Each new row is followed by its nearest point in the smallest flat space through zero that holds the last named rows.
(in the rows, 128 means zero)

Z240 (4 x 13)
[[143 165 115  87 106 184  96  91 112 118 143  79 159]
 [ 62 128 116 110 140 112 143 127  98 212 132 186 158]
 [147 129 163 112 102  86 111 158  97 146 139  93 134]
 [142 158 105 128  87 134 142 139 132 181 111  90 155]]
New rows:
[126 132 136 123 122 185 101 139 141 142 152 110 125]  [133 141 121 115 122 151 118 113 125 123 132 112 138]
[137 135  98 158 148 143 130 109 140 163 127 159  90]  [114 126 105 146 139 140 149 122 149 136 115 153 125]
[116 116 132 152 126 132 123 125  89 114 124 135 143]  [121 124 134 122 134 125 123 126 120 125 134 136 128]
[142 107 137 119 104 126  82 129 150 146 131 110 124]  [142 133 137 122 116 123 120 134 121 127 131 107 131]
[138 150  97 127 136 111  97  94 125 117  85 165 153]  [117 132 115 126 136 146 130 114 132 129 127 140 133]

Z190 (4 x 13)
[[ 93 112 131 130 210 125 144 158 136 128 217 174 103]
 [156 115 133 113 106 113 123 138 151 142 162 179 126]
 [143 131 112 140  64 124 179 142  63 141 147 103 114]
 [149 166 141 132 103 157 138 111 123 139 116 163 189]]
New rows:
[107 138 172 108 132 181 132 108 159 104 110 134 143]  [122 147 138 130 150 146 114 113 144 123 106 137 159]
[125 120 123 160 104 131 112 122  76 178 118 124 200]  [138 156 130 138 100 149 148 118 102 134 114 128 163]
[122 116 148 107 118 128 103 125  96 135 130 136 182]  [136 142 133 129 119 139 130 121 128 132 122 141 151]
[129  84 119 124 133 127 115  90 121 127 123 115 101]  [125 112 123 124 129 114 117 130 135 123 119 108 104]
[153  62 128 129 105 122 153 128 124 141 120 200 168]  [159 130 135 118  96 124 130 131 140 143 150 176 144]

Z446 (4 x 13)
[[100 132  94 112 137 166 135 104 171 156  66 143 151]
 [133 110 146 146 230 147 121 144  90 109 190 100 153]
 [153 126 147 104  61  71 119 117 144 126 149 119 152]
 [ 85 172 105 136 108 162 155 190 123 130 138 203 132]]
New rows:
[177 128 129  95  90 123  97 140 160 165 163 104  84]  [148 123 141 123  90  95 121 117 128 124 130 115 115]
[108 152 124 147 125  97  82 102 152 101 176 118 105]  [142 124 141 129 119 108 123 129 118 120 147 118 124]
[126 104 171 151  78 130 176 135 177  96 164  92 152]  [141 127 141 116 101  98 123 129 132 124 152 124 149]
[171 142  85 144 131 114 116 135 114 119 174 132 109]  [136 129 140 137 127 117 127 143 107 116 154 126 115]
[164 169  99 168 162 114  96  88 139 105 104 100 158]  [136 111 129 123 154 130 119 102 136 132 117 101 137]
[ 83 136  95 141 122 104 121 154 150 120 161 166 170]  [110 148 122 116 118 132 138 157 137 131 155 162 172]

Z261 (4 x 13)
[[129  67 129 110 124 132 146 123 172 182 128 111 143]
 [108  89 153 111  81 105 171 102 104 137 119 161 126]
 [170 156 130 134  97 122 141 143 107 123 157 117 102]
 [120  65 121 151 121 171 143 159 125 201 161 119 130]]
New rows:
[151 156 159 137 132 135  83 100  97 120 145 148  78]  [137 163 128 140 122 126 123 135 100 103 137 134 114]
[106 165 118 176 160 168  47 113 133 143 127 185 110]  [ 94 150 111 160 175 161  88 147 108 110 123 138 137]
[101 119 148 138 154 171 185 134 110 161 139 115 109]  [114  99 127 144 122 150 136 143 111 157 143 134 128]
[123 131 114 112 118  66 142 146 108 112 151 195 137]  [120 134 142 123 104 110 144 114 101 108 121 151 121]
[185 155 131 127 173 126 104  92 140 178 111 143 126]  [145 138 120 121 144 126 116 130 157 128 126 107 132]

Z281 (4 x 13)
[[117  92 108 126 159 120  67 160 106 167 150 181  38]
 [ 92 116 137 135 139 156 162 132 172 130 162 165 113]
 [130  95 138 175 157  67 103  95 111 118 148 146 140]
 [120 143 165 182 131 145 125 139 132 122 143 182  73]]
New rows:
[124  98 136 150 137 116 106  84 146 142 134 117 125]  [124 108 128 142 143 103 122 113 127 126 141 136 137]
[141 134 157 131  93 160 139 111 131 120 107  92 170]  [141 157 139 127 105 139 153 120 132 110 108  99 164]
[168 115  89 149 172  98  82 176 147  89 157 177 167]  [125 100 124 143 150  95 108 115 119 132 143 141 125]
[111 175 172 156 114 142 177 143  80 135  81 101 130]  [149 177 156 148  98 150 142 132 120 108 100 114 132]

Z129 (4 x 13)
[[161 131 184 129 100  97 111  96 136  52 188  91  65]
 [143 142 167 134 130 163 116  96 149 130 174 121 153]
 [171 114 119 170 103 123 151 144 112 108  97 100 106]
 [117 160 171 128 119  46 180 127 144 132 115 118 119]]
New rows:
[ 98 116 148 183 130 200  71 161 145 168 108  69 122]  [152 116 113 150 128 185 116 127 123 138 128 125 151]
[135 127 100 126 165  80 136 134 156 124 108 100 132]  [120 131 125 126 126  98 145 139 125 131 109 129 120]
[ 95 142 151 129  81 124 106 141  90 140  93 150 106]  [118 125 116 121 129 110 131 139 121 126 114 132 117]

Z369 (4 x 13)
[[140 122 127 124  99 129 110 136 165 144 127 130 106]
 [ 97 176 131 135 110 130 129 160 155 151 109 126 117]
 [123 136 123 143 122  98 106  86 166 134 142  84 150]
 [150 164 134 145 109 141 161 148 139 161 120  98  87]]
New rows:
[ 76 142 162 150 133 136 126 141 128 178 132 132 106]  [105 163 131 133 121 131 134 151 138 141 114 128 123]
[117 116  96  68  80 111 169  86 177 116 159 168  86]  [145 102 126 117 104 129 104 130 157 134 132 141 112]
[122 157 133 117  95 113 107 132 186 141 169 144 156]  [108 137 124 127 104 113  93 126 178 139 126 125 134]
[ 99 171 128 119 187 151 117 181 125 140 111 109 139]  [ 88 172 132 134 139 132 144 155 114 131 110 134 138]
[165 167 103 147 102 107 106 153 155 146 145 127 142]  [128 143 128 134 107 122 119 129 162 146 126 112 117]
[126 124  98 107 165 118 108 112  40 101 129 196 101]  [124  94 129 108 160 144 137 139  69  94 127 176 144]

Z423 (4 x 13)
[[137 131 111 107 133  98 155 111 105 121 160 138 230]
 [160 154 111 119 118  87  92 137  94 125 149 177 171]
 [123 121  53 152 100 144 164 141 102 174 120 113 153]
 [108 150 127  76  94 119  99 110  40 192 180 188 177]]
New rows:
[200 107 139 154 139 117 112 118 134 128 122 124 104]  [149 134 126 144 133 116 111 142 145 106 115 133 110]
[132 152 165 129 102 119 158 121 116  56 126 135 138]  [137 129 150 120 145 112 127 121 143  98 134 129 145]
[117 177 125 109 126 122 132 141 129 133  95 124  92]  [128 130 129 134 123 135 115 135 129 134 120 131  98]
[120 120 142 119 121 103 111 119 116  84 108 113 140]  [136 130 143 124 140 116 124 125 139 106 131 131 137]
[135 126 165 132 126 162 119 100 177 128 117 156  65]  [117 125 168 127 136 144 108 128 150 119 115 123  65]
[ 93 149 110 119  89  82 151 126 160 113 142 120  62]  [126 126 131 137 127 138 122 134 138 128 116 122  95]

Z674 (4 x 13)
[[119 130 168 106 188 166 196 151 170 157 125 112  71]
 [137 154 130 153  89 186 159  81 112 177  78  41 150]
 [128 141 182 163  87 166 158 189 112 147 101  73 185]
 [ 36 124 176 183 133 190 165 102 132 138 125  96 111]]
New rows:
[120  94 113 170 152 134 109 111 180 139 121 140 141]  [108 124 126 135 133 130 124 111 129 123 134 135 118]
[161  99 149 113  95 107 159 128 118 146 122 145  99]  [149 131 126 113 135 124 134 139 134 134 125 127 124]
[105 137 108 133 144  91  83 125  90 125  78 128 137]  [128 127 110 135 110 114 103 111 115 118 130 136 142]
[126 137 113 186 178 146  89  74 123  89 136  97 111]  [ 95 125 111 144 127 136 117  73 123 125 131 129 113]

Z595 (4 x 13)
[[230 140  74 112  82 175 144 152 109 127  92 100 168]
 [152 136  66  98 128 178 190 164 172 154 155 166 150]
 [178 106  51 100 112 170 133 194 168 131 107 120 196]
 [148 113 129 100  94 154 207 125 130 125 104 165 182]]
New rows:
[147 119 118 174 120 108 141 132 117 166 128 144 200]  [137 115 124 119 115 134 141 136 131 122 111 131 157]
[111 132 137 122 109 153 200 169 113 147 130 124 159]  [135 122 123 111 114 146 178 129 136 131 124 155 154]
[130 121 145 103 137 137 134  99 119 104 130 153  91]  [121 137 146 131 128 124 145 108 117 130 135 139 112]
[ 98  88 141 165 156 142 134 132 121 132 102 200 149]  [ 91 105 147 120 132 118 148 127 144 123 124 153 150]
[131 101 200 200  99 123 123 131 156 124 103 138  80]  [108 125 165 139 128 105 118 104 109 118 121 124 116]

Z501 (4 x 13)
[[115  85 101  88 105 135 195 133 144 132 151 148  92]
 [160 148 158 135 173 121 120  89 155 136  92 136 166]
 [145 104 133 154  89 110 128 117 141 192 135 137 182]
 [137 127 146 202 115 114 126 118 146 138 112 152 117]]
New rows:
[ 97  91 162 102 177 173  89 171 150 108 121  81 171]  [129 149 129  90 153 135 101 130 110 117 127 103 152]
[112 148 127 117  80 100 107 157 103 177 108  94 134]  [121 126 120 133  96 124  99 147 104 151 148 109 155]
[ 89 159 161  94 146 139 156 156 136 106 167  86  83]  [109 134 113  93 142 143 135 144 113  89 137 118  91]
[108 126 166  84  88 170 119 114 173 153 142 113 149]  [133 116 122  98 121 127 136 124 130 151 137 123 156]
[134 155 168 162 116 129  82  80 127 169 158 117 151]  [142 140 145 166 121 115  91 121 125 155 119 122 171]

Z414 (4 x 13)
[[173  72 182 112 112 124  89 134 134 167 128 103  49]
 [159 140 150 123 155 142  94 129 176 123 106 179 103]
 [144 157 134 119  85 127  84 119 145 143 126 132  55]
 [198 135 121 131 107 144 152  87 129 141 147 154  80]]
New rows:
[119  64 153  92 189 126 128 120 149 121 117 105  86]  [144  74 170 120 157 127 112 147 137 141 118 119 121]
[140 156 108 184 167 103 115 167 106  97  98 149 142]  [112 145 121 131 150 132 126 135 142 111 117 149 157]
[ 98  90 117 133 106 148 173 142  86 115 142 109  96]  [124 108 121 130 108 120 152 123  95 139 146  92 130]
[ 88 112 126 196 112  89 125 121 114 109 117 125 125]  [101 132 121 128 118 120 127 136 116 126 129 109 140]

Z175 (4 x 13)
[[169 111 141 168 165 146 136  92 151 123  91 129 100]
 [ 95  81 155  93  73  78 113 152 138 195 141 148 159]
 [ 91  43 181 166 156 160 135  83 158  78 184 120 126]
 [144  82 108 120 119 118 115 119 166 153  99 100 113]]
New rows:
[141 178 121 119 116  83 140 121 111 113 115 108 118]  [139 166 107 119 126 126 129 142 112 130 115 128 127]
[171 135 120  96  80 137 142 140 128  99 135 128 149]  [124 143 110 114 119 125 125 140 121 127 130 120 131]
[167 121 145 147 160 117 118  78 166 128 163  61 140]  [135  93 126 144 146 145 127 104 153 110 125 107 111]
[105 113 147 180 157 117 140 118 165 147 129 124 145]  [129  97 157 147 138 131 132 109 142 131 129 138 125]

Z315 (4 x 13)
[[194 152  90 135 135 122 142 168  89 104 216 156 163]
 [144 151 165 109 189 109  89 105 107 123  85 175 144]
 [ 88  92  85 136 167 138 116 134 116  93 125 148 142]
 [142 113 117 113 191 103 122 159 150 136 172 181 159]]
New rows:
[136 116 121 104 159 132 134 135 122 132 137 131 130]  [129 123 123 125 147 122 125 135 131 127 137 143 137]
[130 200 148 146 113 137 150 107 120 117 140 157  64]  [155 158 148 129 104 129 129 117 109 130 121 117 122]
[ 99 169  94 127 101 123  96 128 144 124  58 136 164]  [109 127 135 130 132 135 115 108 116 117  90 124 121]
[ 91 128 158 127 129 132 127 147 113 125 137 133 123]  [120 123 127 128 131 129 126 126 131 128 122 128 127]
[135 131 125  74 128  80 143 138  56 116 176  59 119]  [155 146 117 136 105 134 138 135 104 117 153 119 131]
[ 80 116 155 123  98  79 132 105 121  56  64 141 141]  [ 96 122 133 131 136 140 109 100 111 110  73 123 118]

Z766 (4 x 13)
[[103 129 109 148 135 159 188 155 119 141  97 174 162]
 [172  58  82 120  78 118 103 159  69 139 159 123 118]
 [ 75  87 126 173 156 152 126 133 100 124 151 171 142]
 [138 118 139  63 136 127 145 159 109 123 129 107 121]]
New rows:
[143 178 124 128 162 161 148 152 132 130 140 122 128]  [121 147 137 115 139 134 151 133 139 128 112 129 135]
[127 110 171 113 140 143 132 162 149 160 127 149 135]  [114 126 137 112 144 137 145 140 122 125 125 133 133]
[101 129 151 121 113 124 150 105 162 151  56 152 106]  [123 163 133 134 134 134 154 122 154 132 101 135 139]
[114 119  72 150 114 138  56 130 102 114 170 151 103]  [129  85 111 167 113 121  82 117 104 127 164 135 118]
[112 164 113 126 149 124  78 186 115 183 127 110 126]  [131 124 129 119 128 126 126 131 124 127 131 123 125]
[114 136 159 127  90 158 123 121 134 127 116  93 129]  [133 140 134 122 128 123 125 122 139 127 124 119 124]

Z271 (4 x 13)
[[127 137  99 150  59 142 140 141 106 142 140 175 118]
 [159 131  78 159 152 134 126 151  90 172 118 163 118]
 [108 161  89 190 169 149 105 163 139 161 157 106 123]
 [121 103 143 141 161 112 147 226 135 152 115  96 126]]
New rows:
[128 131 161 148 154 109 103 124 126 131 174 124 139]  [119 137 130 135 149 131 118 124 141 126 136 109 130]
[113  79 121 136  89  75 123 144 113  92 165  94 133]  [112 120 150 120  99 124 141 149 140 116 131 119 129]
[118 115 117 124 114 161 145 186 132 133 181  98 126]  [103 131 131 151 111 132 136 180 142 136 143 113 125]
